All groups share one centre, and each spreads out both ways along 11 directions, with some noise.
In the rows, 128 means zero.
Some rows, each with its group after it:
[ 90 156 145 159 124 145 103 115 189  92 160 156  77 142 166 120 110 121
 137 114 116]
C
[117  94 168 171 149 119 154 131 170  68 139 135  97 112 117 131 148 101
 138 150 103]
L
[112 117 103 153  83 119 137 111 127 136 126 132  72 143 120  81 146 120
 119 130 132]
R
[ 99 133 107 165 158 109 116 137 123 140 161 157 139 161 149 143 109 169
 121 178 118]
C
[112 138 189 144 167 153 127 137 156 115 136 147 115 122 185 143 113 116
 137  95 100]
P
[110  95 192 160 118 116 144 128 109 141 110 156 117 116  62  88 163 139
 113 127 155]
R
[137 134  69 128 119  87 149 139 142  66 162 119 112 126  99 157 158 124
 124 179  85]
P
[160 163  87 102 114 121  91 144 113 128 126 119 132 142 104 153 121 141
 141 151 143]
P
[ 90 208 141 134 139 148 106 108 119 157 127 178 100 155 211 129 101 164
 123 126 133]
R
[150 111 197 184 117 139 102  85 162  59 152 131 128 130  97 100 148 113
 147 132 149]
P
[148 138 151 136 113 131  71 133 119 140 141 142 142 163 111 122 103 123
 142 102 135]
C
[109 126 132 148 121 144 113 144 152  82 146 145 114 104 160 114  96 124
  96  52 120]
L
[154 164 154 109 118 125 115  98 124 107 148 127 139 143 113 140 158 122
 163 170 126]
P
[108 155 108 133 118 145 122 135 114 134 128 143  92 120 184 116 101 134
 117 106 143]
C
[109 123 171 142 134 135  97  60 145 151 158 133 219 168  99 108 107 141
 184 189 173]
C
[140 178 119  74 127 122 141 144  99 149 111 137 105 129 131 163 144 105
 171 168 108]
L
[ 56 119 224 116 147 135 142 126 169 161 128 172 141 130 113 118 121 103
 145  71  92]
C
[122  92 158 162 137 125 151 117 114 121 117 132 110 110 121 100 140 123
 139 170 170]
L
[160 145 114 113 151 118 105 158 104 156 112 122 150 146 104 168 128 160
 132 160 142]
P
[109 113  75 104  86 124 102  86 174 184 144  89  96 179 106  93 136 134
 127 128 156]
C
[134 142 103 144 129 113 125 130 105 109 113 147  95 144 174 109 116 119
 101  88 141]
L
[102 108 236 157 124 145 142  86 159 110 142 147 138 109  97  88 162 117
 133 106 124]
P
[191 123 118 167 115 139  96 133  70  71 128 118 151 106 152 118 100 131
 135 149 175]
C
[123 111 131 115 116 165 153 132 124 146  99 104 111  76 158 103 127 129
  95  72 144]
C
[105 109 204 118 176 128 185 176 134 114 109 157 107  81 138 157 145  89
 136 103  74]
R
[124 154 110  83 119 150 114 119  99 180 128 116 140 137 185 125  89 117
 156 118 159]
R
[ 93 140 115  87 105 137 129 146  84 178 131 150 143 119 130 109  95 133
 125  98 155]
L
[139 165 142 102 105 154  88 146 100 145 166 131 188 105  79 147 111 166
 157 166 152]
L
[103 144 117 177 173 123 121 155 104 125 155 171 145 140 191 155  92 165
 115 174 107]
C
[129 172 147 115 119 105 144 138  68  79 142 179 112 114 132 127 137  99
 150 139 138]
P
[ 71 123 144 104 104 120 178 151 108 186 116 162  81 108  97 103 158 130
  97  99  99]
R
[120 140 157 113 162 111 157 120  59 182 120 143 138 139 140 136 144 136
 168 230 177]
L
[139 179  96  73  97 116 114 144  54 175  93 150 139 136  70 131 130 159
 138 157 192]
P
[141 145 173 134 167 108 111 154  97 120 137 158 154 152 120 159 124 131
 143 140 133]
P
[164 131 127 127 151 104 126 173 127 109 132 123 130 124  86 175 162 151
  99 131  78]
C
[ 91  95  96 144  91 165 131  86 153 172 136  92 110 115 146  70 121 154
 105 134 179]
R
[129 115 168 176 135 149  88  87 162 128 168 119 171 146 128 105 129 175
  95 104 138]
P
[144 147 165 123 155 110 113 128  99 142 118 156 154 166 131 143 119 113
 161 141 138]
R
[116 167 170 105 140 127  88 138 102 145 125 176 173 152 112 133 102 142
 128  79 144]
R
[102  87 152  96 150 127 192 140 112 189  92 116 119 101 115 120 161 127
 109 128 130]
C
[101 105 117 138 134 138 155 114 157 162 116 109 103 121 140 124 139 141
 129 171 144]
P
[190 133 168 125 133 147 101 101 138 123 132  89 134 147 134 144 138 105
 184 163 134]
C
[ 95 178 149 122 124 137 128 137  59 138 129 187 135 107 151 117  93 146
 147 159 191]
L
[131 154 121 159 127 115 129 109 113  79 158 139 135 120 112 122 161 167
 105 179 136]
P
[146 152  97  99 134 117  93 147 112 139 173 118 188 139 102 167 120 162
 123 140 112]
L
[118 121  86 100 104 109 136 157 123 106 145 131 114 118 120 131 117  95
 138 113 109]
L
[147 147  75 114 143  99 145 171  50 145 109 143 131 135 164 151 112 139
 107 135 125]
R
[136 131 146 169 113 158  96 136 110  96 115 148 102 109 166  97  90 132
 116  86 183]
P
[124 103 103 142 125 129 127 123 156 132 126 115 116 145 160 122 111 112
 115  97  98]
R
[127 158  82  98  94 159 120 120 139 151 145 105 118 108 128 138 122 139
 156 185 138]
L
[162 156 124 113 106 150 100 136 115 131 129 117 145 114  88 136 133 154
 138 154 140]
L
[ 94 110 111 113  89 161 156 115 167 135 139 100  75  94 166  97 119  93
 134 101 127]
R
[124  62 141 152 123 132 134 152 122 129 140 116 167  88  73 104 125 150
  94 101 141]
L
[ 90 137 102 118  76 130 151 110 130 177 122 134  50 140 146  86 147 110
 125 122 117]
R
[138 143  56 140 126 113 116 172  94  99 151 136 117 129 173 149  90 136
 110 134 103]
C
[120 100 137 116 146 113 170 144  73 160  97 141 110 125 166 116 116  85
 150 129 146]
R

New rows, each followed by its group:
[120  93  52  91 114  95 148 144 105 100 160 105 139 118 116 128 104  83
 166 168 165]
R
[172 116 151  94 112 141 121 128 128 175  93  89 149 122  57 139 162 130
 140 128 131]
P
[133 132 171 115 145 119 113 126 106 179 125 143 143 161 113 133 130 126
 153 139 131]
C
[114 109 142 121 158 110 176 165  57 135 110 153 125  93 135 136 134 132
 121 157 151]
R
[108 185 145 113 138 122 115  83 153 126 129 151  82 185 191 128 124  87
 170 130 130]
L
[ 76 127  89 104 141 103 188 147 142 100 143 137 108  98 127 145 142 117
 113 140  90]
C
[100 199 144 130 142 159 116 156 106 123 142 174 125  92 153 146 118 205
  70 109 134]
R
[105 106 130 115 111 125 168 171  54 138 105 160 106  76 128  98 110 101
 128 111 163]
L
[ 95  98 177 207 169 124 132 139 122 114 142 176 129 133 158 120 102 138
 128 157 131]
C
[137 151 132 110 127 104 106 108 121 116 135 148 117 180 149 117 113  85
 143  80 136]
L
[ 39 137 162 101 161 120 184 132 171 164 130 159  87 128 130 138 159 127
 120 130  97]
C
[167 162  80 128  92 147  63  86 118 157 130 100 134 173 168 113  98 147
 127 112 158]
R
[ 45 101 116 125 126 143 164 154 198 175 100 136 100  96  86 120 130 169
  77  99 111]
P
[106  87 170 152 162 142 115 160 210 114 138 127 116 130 142 147 101 113
 115  54  70]
P
[ 76 141 161 119 125 124 109 112 165 167 143 158 105 169 105 112 131 134
 128 103 128]
C
[ 96 216 121 117 112 145 110 113 112 174 127 175  87 160 193 123 112 160
 113 117 120]
R
[ 90  80 175 156 153  65 156 119 110 113 105 183 109 171  95  85 146  86
 123  97 153]
L
[ 77 117  91 145 130 117 180 142 126  77 132 151 106  79 144 114 128 135
  94 138 139]
C
[116 149 130 108  85 150 123  91 147 127 144 121 121 125 124 100 132 119
 137 111 132]
P
[133 115 109 116  94 150 138 159 125 105 146 110 113  73 119 129 115 110
 146 132 121]
L
[ 26 139 137 116 113 136 139 129 128 192 130 188  94 141 177  81  80 122
 120  68 146]
C
[110 135 134  90 143 141 158 144 134 129 121 119 170  81 115 151 135 143
 102  98  93]
C
[152  91  63 134 114 103 133 124 128 105 146  84 147 128  90 129 142 133
 125 173 137]
C
[108 165  92 121 117 127 140 143  57 118 127 161  93 100 183 114 105 139
 125 155 189]
R
[155 148 176 110 126 142 130 157 128 129 119 128 138  96  51 163 165 145
 152 171 107]
L
[ 64 104 181 114 124 163 173 147 133 152 135 146 119  68 126 116 117 105
 162 140 126]
L
[139 172 104 130 149 125 127 104 109 121 165 127 139 149 187 154 137 152
 136 194 126]
P
[122 151 150  96 157 122 144 129 100 192 115 141 139 148 156 153 132 130
 143 157 115]
R
[103  79 157 141 149 133 139 135 117 106 191 123 176 102 142 123 102 102
 171 163 146]
L
[ 61 179 177 104 162 149 123 136 154 138 168 163 169 105 104 160 129 191
 120 145 133]
R
[166 146  98 143 132 140 104 151  98 127 132 117 106 128 183 145 108 145
 111 126 126]
C
[114  86  62 120  94  78 127 111 148 133 147 113 123 180  88  99 126  88
 152 142 123]
R
[112 123  89 162  85 106 115  93 147 134 138 140  88 175 112  83 139 131
 122 149 133]
R
[113 155  87  87 124 102 136 112  70 173 173 129 178 153 153 126 131 148
 106 130 115]
P
[150 150 125 165 144 138 116 139  97  84 144 131 130  93 126 143 144 183
 106 191 178]
R
[104 172 108 157 151 127 114 158 120 105 159 166  93 136 215 156  92 141
 123 145  99]
C
[125 123 152 142 118 124 103 109 123 137 128 143 139 150 108 103 122 127
 135 113 155]
R
[128 133 126 120  84 134  80 105 143 111 141 134 111 161 126  94  91  82
 176  98 173]
P
[ 49 152 151 135 147 132 171 138 129 158 124 179 104  97 111 133 145 174
 122 194 140]
L
[102 195 140 142  96 154  90  82 151 102 160 156 128 132 119 108 133 174
 118 138 158]
P
[126  43 116 131 126 106 153 118 174 138 128  87 124 144 110 105 139  84
 118  81  97]
L
[129 120 100 126 116 111 167 167  67 115 112 147  86  97 144 118 130 114
 110 126 135]
R
[162 193 153 106 108 159  78 150 123 150 125 138 164 108  34 166 158 208
 108 140 120]
L
[104 124 138 108 164  95 156 143 121 121 153 146 136 145 144 155 129  94
 153 145  95]
L
[142 157 130 120 129 137 127  90 125 164  89 122  85 166 189 118 136 116
 130 114 150]
L
[117 128 138 106 163 145 165 125 151 184 109 100 114 122 150 162 151 137
 145 182 109]
P
[171 160  98 104 109 140  79 108 137 169 119  95 144 169 120 137 135 160
 112 109 126]
L
[164 148 115 136 134 137 148 158 129 119 103 108  95  88 106 166 171 163
 113 188 103]
L
[142  81 135 131 106 122 144 147 112  76 150 104 134  70  41 115 162 133
 132 168 181]
R
[ 67 132 120 133 135 121 124  87 199 131 170 132 156 156 103 128 132 155
 132 164 121]
C
[131 108 150  71 153 123 181 167  79 155 118 118 139  81 113 152 151 106
 150 156 131]
R
[ 97 115 115 121 128 131 153 149 124 110 131 141 157  86 114 127 110 131
  97  84 113]
C
[128 149 148 112 157 111 113 128 117 171 114 144 152 161 118 147 144 164
  95 106 117]
L
[165 184 158 151 120 171  83 143 158  47 108 138  64 109 163 152 104 104
 170 124 146]
P
[134 117 135 107  99 118 116 177  81 123 124 152 160 104  64 112 114 126
 101  54 136]
L
[111 112 121 113 181  74 151 194  83 122 130 162 187 127  84 176 122 150
  99 129 108]
R
[158 120  85 103 110 122 160 152 121 121 104  95 103  94 101 147 161 126
 118 151 108]
P
